There are 8 hidden switches. A switch that is on adds its own fixed numbers to the row, and there is some noise. The rows also spread widely along 9 directions, which tell nothing about the answers.
In the rows, zero is written as 128.
Known rows, each followed by its switches (1 for on, 0 for off):
[106 118 131  97 138 129 113 114 105 120 125  99 124  85 131 123 103 136
  99 134 140 110 138  91 156 134 133 126 123 125  96 101 120 139]	0 1 1 0 0 1 1 1
[137 139 124 110 133 136 131 133 159 117 107 131 120 166 117  78 121 121
 117 156 127 127 100  75 144 154 116 180 119 172 100 104 111 127]	0 0 0 0 0 0 1 1
[117 164 141 121 161 159 133 119 176 156 114 152 117 154 164 117 122 123
 127 158 148 151 114 142 143 184 128 133 118 161 131  89 123 102]	0 1 0 0 1 0 1 0
[157 144 157 122 126 149 145 153 173 127  96 123  93 172 170 120 108 157
 126 163 135 154 140 136 140 198  90 106 148 137 162 128 164  87]	0 1 1 0 1 1 0 0
[107 130 109 125 119 106 109 117  86 117 142 103  97  86 120  84 134 118
  92 128 121 169 132  73 121 117 116 122 138  99  68 125 117 158]	1 1 1 1 0 1 0 0
[133 156 115 141 123 121 123 127 175 154 104 106  94 165  75 110 162 106
 105 163 146 202 122  89 129 100 132 199  83 115 123  98 101 204]	1 1 1 1 1 0 1 1
[123 154 122 113 131 121 113 103 118 138 135 121 132 114 113  82 117 140
 115 127 163 156 110  78 124 119 139 125 109 100  94 100 113 142]	0 0 1 1 0 1 0 0
[ 96 108 124 114 112 123 130 122 118 113 105  89  76 107 143 121 144 103
  89 131 126 156 145 118 138 153 109 124 163 142  89 118 134 137]	0 1 1 0 0 1 1 1
[144 151 102 124 114 110 146 130 127  91 110 138 112 120 175  91 122 101
 143 146  91 138 113  80 160 145  92 169 121 120 124 131 115 123]	0 0 0 0 0 0 1 0
[ 94 133 100 145 119 123 112 102 163 155 110 115  93 125  97 124 178  86
 110 134 157 163 140 109 138 121 146 174 102 137 114  89 106 201]	0 0 1 1 0 1 1 1
[ 96  97 145  91 118 101 142  88  85  97 106  70 116  87 131 137 140 103
  92 113 132 129 123  88 113 116 136 121 124 122  97 115 131 142]	0 0 1 0 0 0 1 0
[159 162 118 126 146 136 125 143 161 150 104 140 100 151 145  97 112 161
 121 150 124 170 133 115 117 161 122  85 113 105 124 133 147 133]	1 0 1 0 0 1 1 0
[154 173 116 104 144 150 126 110 150 159 124 134 113 151 146  65  79 163
 119 127 208 218 109 128 142 163 108 124 159 137  83  86 133  83]	0 0 1 0 0 1 1 1
[143 122 126 125 117 119 121 143 138 119  98  97  96 147  82  88 147 131
 108 158 106 150 134  72 111 116 134 144 105 110 104 128 136 183]	1 0 1 0 0 1 0 1
[122 157 109 115 143 123  99 111 126 145 135 132 137 104 100  83 122 141
 131 135 161 154 140  76 148 101 139 164  96  98  94 104 119 173]	0 0 1 0 1 1 1 0
[ 79 129 129 100 141 141 115  88 143 133 122 122 136 108 124 145 133 104
 105 136 153  94 113  99 150 165 154 141  99 183 112  76  95 132]	0 0 1 1 0 0 1 1
[141 135 140 103 133 128 129 102 118 122 130 111 139 107 136 105  94 146
 127 127 167 134 127  98 140 133 129 123 115 108 124 104 136 117]	0 0 1 0 0 1 0 0
[178 152 109 108 140 136 119  99 116 140 163 129 162  99 135  95  49 176
 137 121 214 176 148 102 171 113 113 149 124  89 129  95 137 108]	1 0 1 0 0 1 0 0
[140 143  92 143 156 158  96 134 157 163 153 158 120 127 118 102  96 157
 104 138 172 150 172 115 168 130 133 150 130 130 105 113 132 151]	0 1 0 0 0 1 1 0
[149 137 124 138 129 131 128 124 162 133 121 127 116 168  95  59 137 126
 129 141 167 167 118  87 127 122 119 199 121 141 104  96 127 155]	0 0 0 0 0 1 0 0
[ 94 126 104 124 121 128 110 125 135 116 121 122 110  97 137 148 133 103
  99 149 109 101 144  89 171 151 127 149 106 147 122 119  98 161]	0 1 1 1 0 0 1 1

New rows. What belongs after each?
[ 84 113 135 131 140 151 106 109 149 154 141 115 112 114 118 158 141 126
  89 139 170 136 171 133 134 161 139 119 133 165 120  93 133 144]	1 1 1 1 1 1 0 0
[ 97  85 170 109  95  90 155  94 102  85  88  44 108 105 115 148 167  90
  95 124 119 103 113  73  98 110 141 122 104 102 137 109 133 175]	0 0 1 1 0 1 0 0
[117 146  96 120 120 122 129 109 121 125 117 137 107 104 165 123 122 104
 102 135 112 142 129 107 156 150 128 117 141 123 108 113 113 119]	0 0 0 1 0 0 1 1
[ 87 122 130 127 134 134 117 112 154 163 105 100  92 129  99 160 165 101
  73 147 141 166 149 128 113 136 155 122 116 143 113  96 118 176]	1 1 1 1 1 0 1 1
[115 106 156  95 121 132 128 123 104 106 125  75 119 112 118 114 109 136
  95 145 149 138 142  91 143 140 115 138 149 139 100  96 136 123]	1 1 1 0 1 1 0 1
[126 175  89 122 143 135  98 107 135 167 144 141 122 116 108  92 102 138
 100 135 177 192 123  96 157 118 134 149 111 109  82  99  91 149]	0 1 1 1 0 0 1 1
[ 99  93 157 110 116 119 136 113 117 104 109  68 110 124  97 126 146  97
  80 145 125  95 112  73 126 122 144 153 120 141 106  87 111 165]	0 1 0 1 0 1 0 1
[109  80 135  96 100 103 138 112  82  67 110  63 120  97 111 105 128 102
  89 130 125  94 131  46 151 103 112 189 150 139  87 105 125 157]	0 0 0 0 0 1 1 1
[161  96 129 110 101 113 148 128  97  69 126  82 134  90 151 141  79 122
 116 148 118  85 156  75 198 111 102 177 134  92 166 112 130 137]	0 1 0 0 0 1 0 1
[116 105 117 111 112 109 124 140 107  74 127  94 110 108 127 110 128 111
 102 146 104 114 139  51 151 133  85 186 125 153  98 145 120 154]	1 1 1 0 0 0 1 0
[120  99 128 104 104 101 140  90  95  92 124  70 140  86 111 152 121  99
 100 133 144 117 134  70 148  99 135 171 106 115 137  95 111 159]	1 0 1 1 0 0 0 1
[129 146 117 111 119 125 120 109 116 134 127 113 115 115 111  77 122 132
 124 132 168 193 139 100 144 121 121 157 146 109  89  96 128 136]	0 0 1 0 1 1 0 1
[122 133 133 106 137 154 119 143 152 114 122 138 116 132 151 119 105 138
 115 165 112 100 129 107 159 201 118 125 126 179 122 120 122  94]	0 1 1 0 0 0 0 1
[113 146 120 110 141 116 133 104 119 114 125 127 128 121 138  74 131 100
 125 133 135 155  91  80 126 139 116 174 118 155  76  93 101 127]	1 0 0 0 0 0 1 0
[110 102 111 161 120 138 103 137 170 135 126 123  96 128  98 161 160 116
  98 151 130 105 187 111 151 137 139 151 102 137 153 130 131 200]	0 1 1 1 0 1 0 0
[131 119 126 149 111 110 138 109 130 143 117  89  88 132 104 115 153 103
  89 124 160 192 138 107 114  89 137 148 131  82 114 105 129 185]	0 1 0 1 0 1 0 0
[157 141 117 137 147 137 123 145 167 146 109 141 109 159 116  99 122 145
 116 154 121 143 141  97 125 132 135 127 104 113 123 122 142 162]	1 0 0 0 0 1 1 0
[133 139 130  92 150 147 118 134 148 121 117 129 137 145 125 107  95 154
 112 159 123 101 116  81 144 172 127 131 107 172 109 111 119 110]	1 0 1 0 0 0 1 1
[135 155 134 143 116 138 142 138 194 141  86 135  85 198 125  90 167 106
 131 170 127 164 107 114 131 173 116 165 126 155 136  93 121 142]	0 0 0 1 1 1 0 1
[136 144 140  96 163 138 117 105 123 157 121 104 130  97 120 126  82 158
  99 140 155 140 128 107 134 119 164  82  88  81 112  86 124 141]	1 1 1 0 0 1 1 1
[141 117 123 116 126 133 113 132 114 132 135  93 114 112 100 117 100 152
  93 145 161 173 176 104 151 112 123 143 147 100 109 113 146 150]	1 1 1 0 1 1 0 1
[ 99 148 112 122 134 127 107 121 111 128 129 130 110  71 145 109 141 103
 135 157  98 136 145 103 160 145 131 138 107 106 106  97 107 153]	1 1 1 0 1 1 0 1
[162 159 140 112 168 152 116 141 163 153 127 133 138 171 101  69  81 177
 112 156 168 132 106  76 138 129 136 148  96 123 106  98 124 137]	0 1 0 0 0 1 1 0
[126 139  76 139 116 141 104 139 120 145 147 139  77 106 159 103 104 141
  83 134 145 206 181 134 154 172  93  94 205 134  77 136 140 108]	1 1 1 1 0 1 0 1
[121 136 159 111 107 107 153 116 125 107  99  70  96 161 126  78 146 105
  95 142 152 177  81  69 117 120  90 177 146 128  92  92 119 144]	0 1 0 1 1 1 1 0
[136 141 144 118 163 155 121 130 176 157 114 133 119 172 111 107 114 146
  98 152 155 135 112 114 118 152 149 130 103 154 112 101 126 132]	0 1 0 0 0 0 1 0
[122  92 130 128 106 132 142 112 153 119 102  90  95 142 111 159 149 102
  98 131 163 159 166 140 129 146 133 155 144 164 144 111 150 143]	0 0 1 0 0 0 0 1
[106 112 116 101 141 153  89 138 125 128 141 118 120 126  89 102 100 158
  68 139 153 121 156  80 151 149 129 145 147 178  61 127 124 132]	0 1 1 0 0 0 1 1
[131 126 142 128 146 140 144  75 154 170 121  93 120 108 121 159 120 107
 119 125 211 191 140 170 134 114 164 138  97 104 156  46 123 154]	1 1 1 0 0 1 0 1
[111 175  83 101 111 124 124 101 101 111 142 146 118  78 213  99  96 106
 131 131 139 187 123 105 187 184  65 144 177 151  88 103 101  66]	1 0 1 1 1 0 1 1
[120 143 115 117 137 133 112 111 117 139 142 111 107 114 108  60 118 126
 111 132 173 200 120  97 135 129 118 163 141 136  59  85 107 136]	1 1 1 0 0 1 0 1
[ 88 109 148 106 131 121 124  81 106 135 130  71 121  95 102 132 135 100
  85 122 179 147 116  99 125 118 149 139 116 132  94  60 103 154]	1 1 1 1 0 1 0 1
[122 143 134 114 152 138 101 135 135 148 118 119 130 106  91 121 126 143
 119 169  99 104 146  87 140 118 170 118  64  85 126 105 116 183]	1 1 1 0 1 1 0 1
[140 111 103 115 135 152  99 148 138 125 144 125 122 141  95 114  83 159
  74 149 146 117 174  83 171 133 127 162 151 161  93 132 134 139]	0 1 0 0 0 0 1 1
[106 170 125 101 161 143 113 125 150 139 107 153 110 125 158  73 129 124
 137 157 102 124  87 100 129 197 129 105 101 160  80  91 100 109]	1 0 1 0 0 1 1 1
[126 151  93 129 122 133 128  97 136 118 153 146 132 110 165  85 108  97
 143 136 178 154 118 101 192 165  89 206 152 173 108  61  91 101]	1 0 0 1 0 1 0 1
[ 79 107 151 104  97  96 172  89 115  87  69  67  76 114 176 152 180  48
  97 132  99 146  88 115 104 178 107 118 141 163 119  95 113 122]	1 0 1 1 0 0 1 1
[118  59 142  95 106 113 133 101  86 101 104  40 122  92  79 185 117 128
  53 111 154 114 185  88 123  78 161 120 134 106 122 129 160 176]	0 0 1 0 0 0 1 1
[ 97  77 112 129  93 115 107 128 125  93 120  86 110 110  74 137 163 103
  89 143 123  82 169  55 152 113 135 188 118 152 116 122 122 204]	0 0 1 1 0 1 0 1
[166 170  85 143 152 155 118 136 171 174 134 165 100 141 158  95  85 149
 122 149 165 206 154 149 170 153 115 134 145 116 115 100 130 117]	1 1 0 0 0 1 1 1
[148  74 147  97 116 117 141 119 114 103  99  50 129 122  75 176 107 141
  69 138 138 104 165  74 124  86 155 132 102 105 145 127 153 180]	1 0 1 0 0 0 1 1
[121 105 147 101 116 123 138 117 116 101 115  78 114 119 117 125 122 115
  97 141 137 133 123  96 138 137 125 150 128 139 113 107 124 131]	0 1 1 0 0 0 0 1
[ 77 113 118 118 124 126 120 100 123 128 119 102  99  89 136 166 145  89
  81 131 128 122 146 115 147 146 145 123 124 145 116 105 109 154]	0 1 1 1 0 0 1 1
[125 116 169  98 139 119 148 130 122 110  83  74 104 142 114 102 128 117
  91 158  98 115  89  72 107 129 138 121 106 117 100  93 120 152]	1 1 0 0 0 1 1 1
[150 112 140 107 142 136 114 154 121 111 130  98 123 149  99  83  83 173
  76 148 137 115 137  53 133 124 113 136 140 136  80 131 145 139]	1 1 0 0 0 1 1 0
[109  82 143 108 124 111 131  87  84 115 124  63 123  82  96 138 130 120
  83 107 164 146 157 100 103  90 152 110 130  99 106 102 150 164]	1 0 1 0 0 1 0 0
[113 126 133 141 140 141 117 151 163 133 107 134  89 152 115  98 158 120
 113 162  91 113 133 103 119 161 142 127 109 141 109 123 130 163]	0 1 0 0 0 1 0 0
[105 145  84 135 146 156  91 125 143 165 157 162  98 137 129  95 107 144
  66 125 178 186 159 122 144 165 118 121 186 175  53 124 126 110]	0 1 0 1 0 0 1 0
[135 169 135 105 143 128 131  87 116 147 141 122 143 104 147 115  82 145
 114 128 172 169  97 108 138 131 138  99 102  85 122  92 108 105]	0 1 1 1 0 0 0 0
[126 118  97 146  95 101 138 118 124 103 108 114  94 116 111 103 171  66
 125 142  99 163 141  94 144  99 130 202 116 105 119 117 111 188]	0 0 0 0 0 0 0 1
[111 137 124 111 110 105 145  93 119 115 103  88 100 107 144 108 140  90
 116 129 148 169  99  91 132 135 107 151 126 127 104  81 104 141]	1 0 1 1 0 1 1 1
[102  65 139 114 108 104 124 132 103  78 113  49 116 105  53 129 162  90
  82 156 107  85 161  31 151  61 132 235 106 129 104 103 120 234]	1 1 0 0 1 1 1 1
[122 134 153 117 110 116 154  98 145 129  93  82 101 144 123 120 158  93
 120 143 159 183 108 111 117 141 122 150 119 125 137  71 122 144]	1 0 1 1 1 1 0 1
[145 168 100 124 159 151  98 138 142 160 137 159 123 122 128  86  82 163
 115 152 135 141 140 102 166 135 144 121 116 101  96 106 117 139]	0 1 0 0 0 1 1 1
[101 115 146 104 105  97 139  95 111 101  97  74 120 115  93 125 160  86
 103 139 120 117  92  63 116 107 153 158  80 120 117  95  97 174]	0 0 1 1 0 0 0 1
[139 143 119 122 153 133 111 102 131 166 135 111 133  91  99 127 104 135
 117 141 167 162 146 120 144  94 174 129  75  70 128  79 115 175]	1 1 1 0 0 1 0 1
[ 83 118 170 109 138 114 147  98 121 107 104  83 107 102 149 119 161  78
 127 140 114 120  88 105 108 159 131 131  92 138 120  75 108 142]	1 1 1 0 0 1 0 0
[124 130 108  96 119 122 105 148 114  93 120 119 120 128 102  68 113 138
 106 151 102 112 121  33 150 137 109 171 125 150  71 144 115 144]	0 0 1 0 0 0 1 1
[123 114 104 101 126 127 101 113  76 125 157  99 126  79  97 104  83 151
  75 120 165 171 167  91 150  99 135 129 158 103  64 128 129 135]	0 1 1 0 0 0 0 1
[149 115 162 103 127 118 156 115 126 119  91  63 110 145 106 110 112 126
  88 141 153 149 103  88 123  97 137 149 120  94 120  86 130 156]	0 1 0 0 0 1 1 1
[ 52  63 148 148  93 100 141  80 148 105  93  46  87  99  78 182 234  16
 103 136 140 105 138 106 132 100 157 229  75 153 154  60  92 249]	0 1 1 1 0 1 0 1
[132 150 114 122 145 120  97 129 125 144 140 113 128 116  80  89 105 157
  93 145 145 139 126  46 134  90 140 140  80  86  89 116 109 189]	1 1 1 1 0 1 1 0
[114 129 131 137 122 125 139 133 135 122 103 113  68 126 166 105 156 106
 115 143 103 180 131 135 109 180 100 103 145 134 107 128 141 126]	1 1 1 0 0 1 0 0
[124 108 137 122 138 140 136 119 154 136 101 111 102 123 156 166 125 132
 105 134 139 126 166 145 125 170 132  80 125 139 151 117 163 126]	1 0 1 0 0 1 1 0
[ 89 141 131 108 125 116 130  89 128 120 118  99 115  92 152 120 136  85
 122 139 144 125  93  90 161 146 122 165 102 137 112  66  83 144]	0 1 1 1 0 1 1 1
[123 137 140 135 120 104 154 117 133 111  96 100  86 109 159 114 162  80
 142 146  98 164 108 117 118 141 113 138  94  95 141 103 118 159]	1 1 1 0 0 1 0 0
[129 117  95 121 121 136 112 130 124 127 137 126 108 127 112 105 118 136
  96 137 146 174 167 111 137 148 120 139 160 155  87 129 139 127]	1 0 1 0 0 0 0 1
[118 146 133  89 156 142 120 102 122 140 123 120 133 101 148 110  90 145
 115 135 152 131 118 109 138 161 140  90 121 135  95  83 122 100]	1 0 1 0 0 1 1 1
